Each new row is followed by its nearest point in the smallest flat space through zero that holds the last named rows.
In the rows, zero is written as 128.

K_507 (4 x 9):
[[159 112  89 138 108 178 164 177 130]
 [134  98  89  67 103 139 117 145  94]
 [139 143  81  95 120 176 120 129 121]
 [160  79 111  77  99 140 156 163 127]]
New rows:
[158 126 107 127 111 117 131 129 125] | [135 119 120 120 121 135 134 138 126]
[103 148  96 186 163 118 120 113 124] | [105 160 123 183 143 132 112 123 115]
[ 82 134 125 123 115  66  97  66 163] | [102 143 161 113 146  86  95  82 128]
[162 130 140 103 122 141 177 123 125] | [153 116 132 107 122 141 151 134 153]
[112 126 139 125 137 110 138 129 154] | [130 126 148 130 132 115 134 121 141]
[112  91 125 128 155 143 129 128 135] | [130 122 129 127 125 126 132 133 127]

K_108 (4 x 9):
[[165 104 115 126 174 117 187 114 158]
 [168 100 184 103 161  67  98 128 145]
 [187 126 165  99 166  74 120 113 155]
 [155 108 178 146 182 112  75 167 151]]
New rows:
[152 158 164 124 104  89 113 126 142] | [150 151 151 105 123 100  99 117 130]
[155  99 164  96 170 129 114  91 127] | [155 110 153 113 151  94 126 123 141]
[122 135  81 121  69  77  88 113 140] | [118 147 132 102  87 111 113 108 108]
[135 126  97 167 153 140 141 132 106] | [125 126 110 149 144 154 146 138 136]
[152 144 113  98 115 159 143 119 144] | [141 155 110 122 125 135 146 112 133]
[146 135 156 145  88 130 156 119 157] | [135 135 123 121 126 124 138 118 130]

K_584 (4 x 9):
[[114 113  67  92  60 120  97 102 112]
 [109 110  90 120  47 137 127 116 128]
 [140 125  89 150 111 168  70 114 156]
 [152 118 105 145 106 129  81 111  83]]
New rows:
[139 122 115 117 131 151  98 146 115] | [137 128 115 132 131 133 102 121 124]
[127 190 130 135 115 126  98 116 120] | [136 128 118 130 132 131 107 122 123]
[132 119 109 145 138 129 122 136 133] | [133 129 125 136 131 136 117 127 133]
[104 122 103 113 150 138 138 121 124] | [121 131 119 108 134 122 127 125 138]
[100 183  66 110  94 142 137 124 142] | [106 125  92  98  95 134 122 118 157]

K_981 (4 x 9):
[[134  87 181 100 115 172 107  49 135]
 [100 161 152  77 146  83  97 103 141]
 [ 83 111  95  96 102 163 135  74 114]
 [119 121 117 147 108  96 140  95 145]]
New rows:
[ 94 124 130 117 130 146 115 169 145] | [122 139 121 113 138 139 124 149 116]
[123 130 148 133 112 109 160 131 144] | [132 127 129 142 123 108 132 122 138]
[124  93 152 137 147 110 122 128 146] | [143 123 151 136 129 116 123 119 140]
[143 158 166 104 141 110  87 107  96] | [129 143 167  94 149 117  99 121 134]
[104 129 168  92 129 110 169 168 128] | [125 146 133 113 143 119 118 146 126]

K_832 (4 x 9):
[[127 133 120 113 107 159  98 125 170]
 [142 163 126 126 121 117 130 130 175]
 [116 117  70 153 134 116 160 155 146]
 [173 133 126  96 117 142 150 134 168]]
New rows:
[162 109  91 167  91  86 115 152 129] | [122 128  99 144 132 116 146 142 139]
[124 129 158 113 131 171 112 102 164] | [135 134 146 105 111 156  97 116 150]
[152 114 128 171 116 171 153 162 162] | [139 118  98 121 121 141 144 142 155]
[101  88 103 116 142 155 129 147 110] | [112  85 100 130 127 153 128 137 107]
[166 117  95 167 102 153 170  98 117] | [142 108 106 123 131 132 156 141 128]
[121 116 120  89  93 163 136  95 118] | [138 104 132 103 117 163 115 124 126]

K_896 (4 x 9):
[[145 135 163 114 158 106  94 131  71]
 [ 97 125 137  81 140 134 172 113 144]
 [164 124 143 136 134  81  67 103 118]
 [126 124 101  95 158 150 128  81 134]]
New rows:
[117 131 147  77 125 149  86 164 100] | [127 135 148 115 148 130 126 140  89]
[108 145 114  93 109 132 130 148 123] | [116 130 132 119 129 136 147 136 127]
[123 177 152 136 131 114 142 113 112] | [125 130 146 120 133 119 130 136 115]
[169 134 149 148  80 114 141 161 202] | [126 121 133 163  75  97 136 148 181]
[148 128 100  78 104 111 156 144 125] | [116 126 133 114 127 127 145 125 138]
[118 123 101 152 158 104 173  94 147] | [120 122 113 116 126 133 140 107 156]

K_162 (4 x 9):
[[133  94 105 149 114 137 108 174 141]
 [102 136  93 100 116  89 160 115 104]
 [ 86 168 104  96 182 119 109 120 150]
 [109  96  78 124  92 171 133 161 105]]
New rows:
[105 169 115 103 162 118 156 122  99] | [ 99 158 113  96 145 117 143 101 117]
[148 134 128  96 154 135 117 168 169] | [123 131 124 134 153 130 100 146 155]
[ 89 111 137 147 133 100  90 140 169] | [127 125 120 138 150 104 102 154 160]
[155 145 120 131 135 125  89 163 105] | [131 120 125 138 133 131 113 145 141]
[106 157 150 147 153 133 161 144 119] | [125 141 136 121 138 130 129 115 128]

K_53 (4 x 9):
[[140 117 114 164  93 110 130 144 189]
 [118  98 146 156  91 105 177 104 201]
 [ 90 137 113 118 110 133 143 130 132]
 [124  95  90 172  75 159 142  74 157]]
New rows:
[113 110  77 110 140 120 148 152 142] | [107 139 112 125 114 127 130 144 137]
[154 106 138  83 149 158 101 118 138] | [148 124 138 126 147 133 118 118 108]
[200 170 159 120 146 113 171 167 143] | [160 131 167 125 156  91 123 159 145]
[133 123 170 164  84 123  80 135 113] | [152 123 122 144 127 127 112 132 135]
[127 131 132 119 114 143 138 162 201] | [120 131 126 139 106 104 138 155 175]

K_944 (4 x 9):
[[123  81 129 105  69 129 128  93 137]
 [143 128 128 108  98 124 122  97 141]
 [116  53 129 109 105 117 149 122 148]
 [ 90  96 184  52 116  92 130  92 157]]
New rows:
[190 131 158 137 104  91 148  92  96] | [155 139 119 117 108 125 123 103 142]
[130 159 105 159 127 117 110 106 142] | [150 157 116 137 125 134 120 121 126]
[133 100 129 134 159 127 133 126 125] | [126 110 125 131 144 122 140 142 135]
[113 143 140 107 113 116 151 107 105] | [114 135 145 112 117 126 119 114 125]

K_229 (4 x 9):
[[109 107 114 109 143 121  63  72 129]
 [178 108 159 100 146 148 103 149  83]
 [100  76 132 197 156  83 110 170  90]
 [158 189 154 126 101 153 136 155 169]]
New rows:
[170 149 144  88 137 141 100 175 134] | [174 148 162 110 126 153 106 151 124]
[106 126 166  85 126 119 103 101 102] | [136 116 128 103 137 135  99 104 117]
[ 93 102 165 122 109 149  97 122 141] | [125 128 131 130 132 125  96 118 134]
[144 140 159 128 108 114 137 150 127] | [144 141 144 135 123 134 135 154 130]
[147 147 141 132 105 124 105 144 125] | [143 143 146 133 125 134 109 144 136]
[125 113 125 153 179 132  99 169 131] | [128 113 143 157 141 114  99 153 114]

K_807 (4 x 9):
[[ 78 121 123 126 132 143  96 195 120]
 [174  98 108  91  94 172 155 209 117]
 [176 114  89 119 113 116 169  93  86]
 [110 151 114 143  99 157 152 150 124]]
New rows:
[161 152 151  87 149  86 107 129 151] | [154 111 156 112 150 113 109 115 152]
[112  92 128 105 129 142 159 139 150] | [139 121 131 118 123 139 130 148 133]
[ 92 159  99 105 140 153 107 132  92] | [ 91 132 106 138 127 128 121 144 102]

K_448 (4 x 9):
[[101 180 122 162 161 105 127 101 162]
 [125  85 131 136 161 140 100 128  91]
 [116 151  84 174 141 101 119 126  76]
 [132 111 111 135 121 169 130 115 146]]
New rows:
[ 98 100 137 156 137 132 139 130 133] | [123 118 128 136 145 138 118 120 129]
[120  56 103 114 118  70 104 133 113] | [134 101 135 119 133 118 115 145  84]
[ 72 153 125 129 132 143  91 149  96] | [120 130 121 144 146 115 117 127 105]
[110 136 178 158  84 117 118 151 129] | [131 139 141 114 119 109 134 138 129]

K_31 (4 x 9):
[[154 111 167 153 217  81 193 143  99]
 [147 123 164 135 148 101 179 174  78]
 [149 115 166 199 204 140 207 118 151]
 [159 165 168 217 188 103 204 182 161]]
New rows:
[160 138 123 158 139 142 135 123 140] | [131 134 132 153 138 136 141 127 149]
[163 106  96 112  85  94 150 107 112] | [125 119 127 106 118 124 121 129 105]
[112 118  88  90 168  95 119 142  85] | [129 116 123  88 153  82 110 127  95]

K_441 (4 x 9):
[[107 163 117 148 130 148 106 183 138]
 [164 105 131 130 126 181 165 115 150]
 [109 127 118 119 149 133 116 139 106]
 [175 188 112 126 141 170 156 158 175]]
New rows:
[ 98 155 168 125 122 114 149 120 104] | [120 131 130 126 125 105 119 124 122]
[131 126 109 117  97 132 136 126  91] | [124 118 129 125 131 127 127 122 119]
[149 124 165 152 159 128 151  87 114] | [146 110 132 116 130 127 146  99 127]
[137 138 126  96 110 103 171 115 115] | [148 134 129 110 132 105 141 101 129]

K_370 (4 x 9):
[[ 70  99 117 135  86  89 108 107 138]
 [ 64 108 107 122 116  92 117 160 188]
 [ 81  88 121 146 108 161  91 131 124]
 [ 92 132 148 167  83 177 154 128 121]]
New rows:
[101 167  93 157 155 125 167 122 125] | [126 147 135 132 121 125 155 136 141]
[129 105  92 171 147 148 160 112 100] | [132 126 135 139 122 152 127 120 109]
[155 137 115 121 108 101 162 165  91] | [147 149 135 124 129 114 150 122 127]

K_235 (4 x 9):
[[114 160 101 142 111 135 128 110 172]
 [134 175 139 144 115 133  92  89 139]
 [187 156 126 151 120 186 151  91 129]
 [150 151 151 131 147 170 165  73 139]]
New rows:
[113 118 122 140 128 135 129 123 134] | [122 129 123 128 128 128 133 128 137]
[ 92 135 134 101  72 140 127  84  98] | [121 143 140 128 130 124 116 110 132]
[160 137 114 147 173 190 121 108 117] | [169 140 136 139 129 165 146 104 119]
